Each new row is followed by what is left after taking away its nearest point in the smallest flat space through zero that holds the last named rows.

Q_162 (4 x 9)
[[-31, 12, 50, -11, 50, -6, -32, 36, 20],
[-3, -14, 41, 2, -41, 3, -28, 55, 37],
[2, 27, 8, -16, -13, -1, 4, 37, 7],
[-16, -5, 23, -24, 47, 17, -22, 76, 13]]
New rows:
[-9, 32, -47, 17, 13, 10, 9, 33, 43] => [-14, 17, -37, 33, 9, 4, -1, 5, 48]
[5, -28, -49, -9, -9, -20, -29, -57, 6] => [-1, -1, -30, -29, -3, -20, -34, -7, 17]
[-35, -37, 26, -34, 10, -10, 49, -3, 33] => [-28, -30, 15, -35, -2, -11, 59, -8, 28]

Q_356 (4 x 9)
[[16, 4, 36, -16, -19, 2, -44, 1, -24],
[33, -16, 1, -43, 12, 33, -50, 7, 20],
[12, 6, -24, -23, 8, 2, -11, 12, 14],
[-39, 20, -1, -19, -20, 26, -76, 23, -1]]
New rows:
[-19, -1, -6, 2, 27, 30, -2, 12, 16] => [-1, 9, 8, 0, 16, 6, 4, 10, -6]
[-19, -6, 7, -37, 8, -1, -53, -12, -26] => [-17, -12, -7, -19, 20, -14, -6, -21, -19]
[-5, -9, 1, 11, 10, -29, 6, -1, -8] => [-5, -13, 0, 2, 12, -17, -10, 2, -1]
[-2, 6, 6, 8, 19, 6, 30, -8, 3] => [-2, 15, 8, -4, 11, 8, 5, 0, -2]

Q_777 (4 x 9)
[[-57, -28, 34, 52, -13, 12, 7, -16, -17],
[-18, 7, -4, 2, 4, -13, 24, 25, -25],
[-23, -26, 2, 17, -8, 33, 29, -26, 16],
[-20, -36, 3, 18, 13, 8, -4, 23, 11]]
New rows:
[-18, 17, -34, -7, 31, 32, 20, 23, 3] => [-15, 25, -12, 5, 20, 25, -14, 1, -1]
[-1, 1, 1, -6, -18, 25, -35, -31, -27] => [-5, -8, -15, -13, -4, 24, -16, -1, -27]
[-1, 1, -15, 17, -13, 2, 22, 13, 9] => [6, 6, -8, 18, -15, -4, 2, 8, 9]

Q_373 (4 x 9)
[[19, -2, -26, 3, 11, -63, 14, 6, -35],
[-3, 25, 15, 16, -21, 34, 27, 8, -4],
[-2, -5, 22, -11, 0, 36, 8, 21, -1],
[-18, -36, -13, -11, 22, 29, 40, -32, -47]]
New rows:
[22, -4, 1, -3, -16, 37, -33, 2, -26] => [25, 0, -10, 3, -17, 18, -33, -5, -30]
[35, -13, -5, -20, -17, 3, 8, -16, -35] => [33, -3, 1, -16, -25, 7, -10, -16, -11]
[26, -20, 24, 25, 35, -8, -29, 0, 34] => [24, -12, 20, 37, 29, 2, 4, -6, 9]

Q_887 (4 x 9)
[[18, 24, -31, 51, 11, -39, -5, -34, 5],
[24, 0, 3, -8, 57, 26, -20, -28, -6],
[-9, -26, 18, -44, 12, -43, -17, -10, 0],
[15, 25, -17, -2, 23, 26, 17, 12, 13]]
New rows:
[1, -41, 14, 0, 3, -13, 1, 30, 2] => [12, -27, 2, 17, 14, -6, 4, 24, 5]
[16, 14, 11, -12, 24, 2, -25, -1, 30] => [5, 10, 14, 3, -5, 1, -22, 6, 25]
[-19, 29, 11, 4, -6, 39, 23, 13, -7] => [-18, 19, 13, -1, 5, -1, 8, -9, -8]
[-25, -29, 7, 20, -27, 3, -2, 3, 19] => [-11, -17, -2, 9, 5, 5, -1, -2, 28]

Q_694 (4 x 9)
[[22, 12, 2, -8, 31, 1, -22, 5, 17],
[-32, 2, -42, 19, -35, 33, 12, -4, 29],
[-9, 1, -37, 48, -30, 60, 14, 21, 3],
[18, -25, -35, -1, 32, 25, -33, 16, 30]]
New rows:
[2, -2, -27, -7, 10, -42, -10, -2, 24] => [8, 5, -18, 15, -1, -27, 3, 9, 1]
[-19, -3, -41, 22, 5, -43, -14, 15, -26] => [-14, 19, -36, 25, 9, -40, -16, 15, -19]
[2, -39, -11, 9, 11, -10, -29, -18, 20] => [3, -7, 8, 24, -3, -6, -12, -18, 6]

Q_264 (4 x 9)
[[29, -1, 51, -50, 33, 29, 31, -11, 10],
[30, -13, 37, 9, 0, -19, -5, 31, 49],
[26, 31, 52, -12, 19, -25, -3, -11, 28],
[-2, 19, 16, -23, -2, -5, 39, 26, 39]]
New rows:
[-11, 60, -13, 19, 17, 20, 20, 2, -7] => [10, 24, -3, 31, 19, 28, 4, 13, -1]
[6, 25, -19, -22, 13, -2, 14, -15, 10] => [15, 2, -21, -6, 9, -2, -2, -6, 12]
[-40, -49, 4, -45, -15, 1, -11, 19, 1] => [-37, -23, 16, -40, -10, -20, -25, 2, 1]
[33, -16, -5, 19, -17, -8, -3, 42, 18] => [22, 10, -8, 0, -5, 0, 4, 9, -10]
[-15, 18, 10, -15, -7, -3, -29, 35, 16] => [-14, 10, 7, -21, -1, 11, -31, 22, -3]
[26, 54, 32, 54, 9, -26, 5, 2, 13] => [16, 18, 6, 40, 8, 17, 23, 7, -12]

Q_821 (4 x 9)
[[-30, 11, -14, 6, -50, 16, 2, 36, 24],
[-12, -10, -48, -24, -10, -1, -30, -33, -30],
[-4, -10, 4, 1, 49, 16, -39, 48, 19],
[-32, 52, 18, 8, 28, -28, 8, 7, 20]]
New rows:
[1, -5, -3, 0, 5, -7, -28, 4, -1] => [4, -1, 5, 5, -7, -10, -12, 0, 1]
[-53, 2, -16, 14, -6, 47, 1, 1, 12] => [-27, -6, 2, 16, 14, 38, 14, -21, 0]
[-39, 1, -30, 22, 7, 5, 33, -9, -6] => [-22, -16, -21, 24, 20, 13, 30, -2, -6]
[-42, -6, -12, -3, -2, 29, 16, 17, 11] => [-24, -12, -2, -4, 14, 20, 23, -6, -2]
[11, -8, 7, -15, -2, -3, -11, 6, 41] => [10, -4, 1, -19, -5, -10, -8, -11, 32]

Q_683 (4 x 9)
[[-12, -21, 10, -2, -28, -16, 8, -27, -19],
[14, -13, 25, -27, -14, 16, 43, -16, -28],
[-31, 41, 3, -3, -5, -19, -18, -9, 0],
[-1, 32, 18, 50, -30, -9, 31, -2, -18]]
New rows:
[22, -30, 43, 20, 1, -43, 44, -29, 4] => [13, -3, 30, 2, 30, -40, 15, -13, 25]
[-24, -20, -11, -3, -22, -15, -17, 42, 2] => [-17, -7, 0, -11, -21, -4, 2, 44, -6]
[-11, 15, 22, -36, 3, -17, 16, -28, -20] => [6, 0, 3, 1, 13, -14, 5, -5, 0]
[25, -8, 15, 13, -18, 7, 42, 33, 18] => [-4, -3, 8, -10, -17, -12, 10, 18, 23]
[-2, 13, -29, -8, 3, 22, -3, -29, -20] => [3, 9, -32, 6, 2, 22, -3, -24, -17]

Q_165 (4 x 9)
[[11, 49, -15, 69, -6, 8, 56, -4, 35],
[37, -8, -36, 66, 24, 8, 1, 25, 62],
[3, 34, 35, 55, 32, 37, 4, 6, 38],
[-13, 30, 30, 30, 21, 11, -39, 20, 48]]
New rows:
[-10, -2, -18, 7, 24, -27, 1, 9, 9] => [-14, 0, -4, 1, 27, -18, 8, 1, -4]
[-12, -25, -13, 1, 20, 5, -3, -19, -14] => [-21, -5, -11, 9, 13, -2, -4, -17, -2]
[38, -49, -28, -29, 9, 10, -1, 1, 7] => [9, 4, 0, -18, -4, 9, 5, -5, 16]
[19, -6, 2, -15, 14, -14, 6, 14, -9] => [13, 8, 7, -8, 12, -14, 8, 14, -3]

Q_934 (4 x 9)
[[-32, -13, -21, 38, 10, -1, -39, -12, 18],
[-9, -25, -2, 5, -10, -48, -6, 37, 2],
[-9, 24, 11, -32, 27, -39, -16, 10, -5],
[-15, 11, -7, -29, -26, -10, -20, 15, 3]]
New rows:
[32, 32, 26, -32, -32, -15, -17, -16, -20] => [25, 6, 17, 13, -20, -17, -22, -21, -11]
[4, 8, -2, 18, 29, -21, -3, 13, -11] => [5, 11, -9, 8, 1, 2, -2, 11, -9]
[-30, -34, -27, -6, -18, -25, 12, -17, -27] => [-23, -19, -20, -14, -3, -14, 17, -31, -31]

Q_126 (4 x 9)
[[3, 5, 28, 9, -8, 19, -21, -25, -1],
[49, -34, 2, 23, 38, 5, -2, 52, -26],
[50, 18, -25, 5, 9, 6, 2, 23, -25],
[0, -15, 14, -7, 36, -22, -19, 9, -15]]
New rows:
[17, 31, -2, 26, -4, -10, 22, -5, -8] => [0, 14, 12, 25, 5, -18, 18, -5, -3]
[14, 0, 7, 19, 34, 8, 37, 23, 1] => [-2, 18, 14, 8, 24, 5, 26, -5, 5]
[7, -17, -8, -11, 31, -11, 24, 13, 34] => [16, 2, 3, -9, 20, 3, 9, -10, 30]
[-1, -23, -29, 26, -2, -11, 10, -36, 33] => [15, -17, -26, 24, 13, -15, -4, -35, 18]
[-14, 13, -3, -9, 10, 30, -32, 20, 5] => [-18, 11, -9, -10, 8, 28, -25, 24, 9]

Q_922 (4 x 9)
[[-20, 7, 23, 4, -5, -8, 32, 1, 19],
[6, 43, 1, 11, 2, 32, 27, 3, 6],
[13, 37, -16, -70, 3, -18, 52, -3, 27],
[-8, 19, 20, -2, -23, 2, -4, 34, -42]]
New rows:
[-6, 1, 19, 5, -1, -9, 0, 6, 26] => [6, 6, 7, -1, 0, -2, -12, 9, 14]
[-9, -17, 13, 41, -15, -3, -12, -10, 35] => [8, 6, -1, 4, -21, -4, -10, 4, 16]
[-23, -3, -33, 10, -7, -22, 14, 41, -13] => [-17, -3, -42, 18, 3, -13, 15, 29, 0]
[41, -9, -11, 53, 4, -13, 10, 27, -4] => [40, -7, -11, 29, 1, -29, 22, 29, 1]
[17, -11, -4, -12, -4, -3, 6, -9, 1] => [12, -7, 5, 0, -7, 3, 7, -4, -3]
[3, -3, 2, 4, 3, -19, -21, -8, -11] => [2, 11, 4, 4, 4, -12, -5, -9, -3]

Q_504 (4 x 9)
[[-9, 18, 16, -9, 23, 33, 10, -2, -23],
[-32, -3, -21, -6, -6, -9, 21, -75, -24],
[-20, 3, 9, -39, -7, -27, 45, -16, 1],
[5, -12, -26, -25, -43, 25, 12, 5, 14]]
New rows:
[-18, -2, -3, 14, 19, -22, -7, 0, -35] => [-11, -7, -11, -1, -2, -7, -1, 16, -24]
[-27, -9, -5, 14, 36, -5, -7, 31, 26] => [-35, -12, -19, 3, 22, 7, 3, 12, 21]
[-31, 0, -22, -3, -20, 24, 30, 31, 22] => [-35, 3, -14, 22, 4, 4, 15, 16, 13]
[5, 10, -36, 14, -10, 24, 17, 28, 35] => [-9, 17, -23, 20, 13, 4, 23, 6, 21]
[-33, -31, 10, -13, -7, -21, -36, -36, 15] => [-26, -21, 23, -23, 0, 6, -34, -7, 14]
[-20, 13, -14, -32, -21, -27, -21, 18, 35] => [-27, 24, -9, -19, 1, -4, -30, 3, 12]
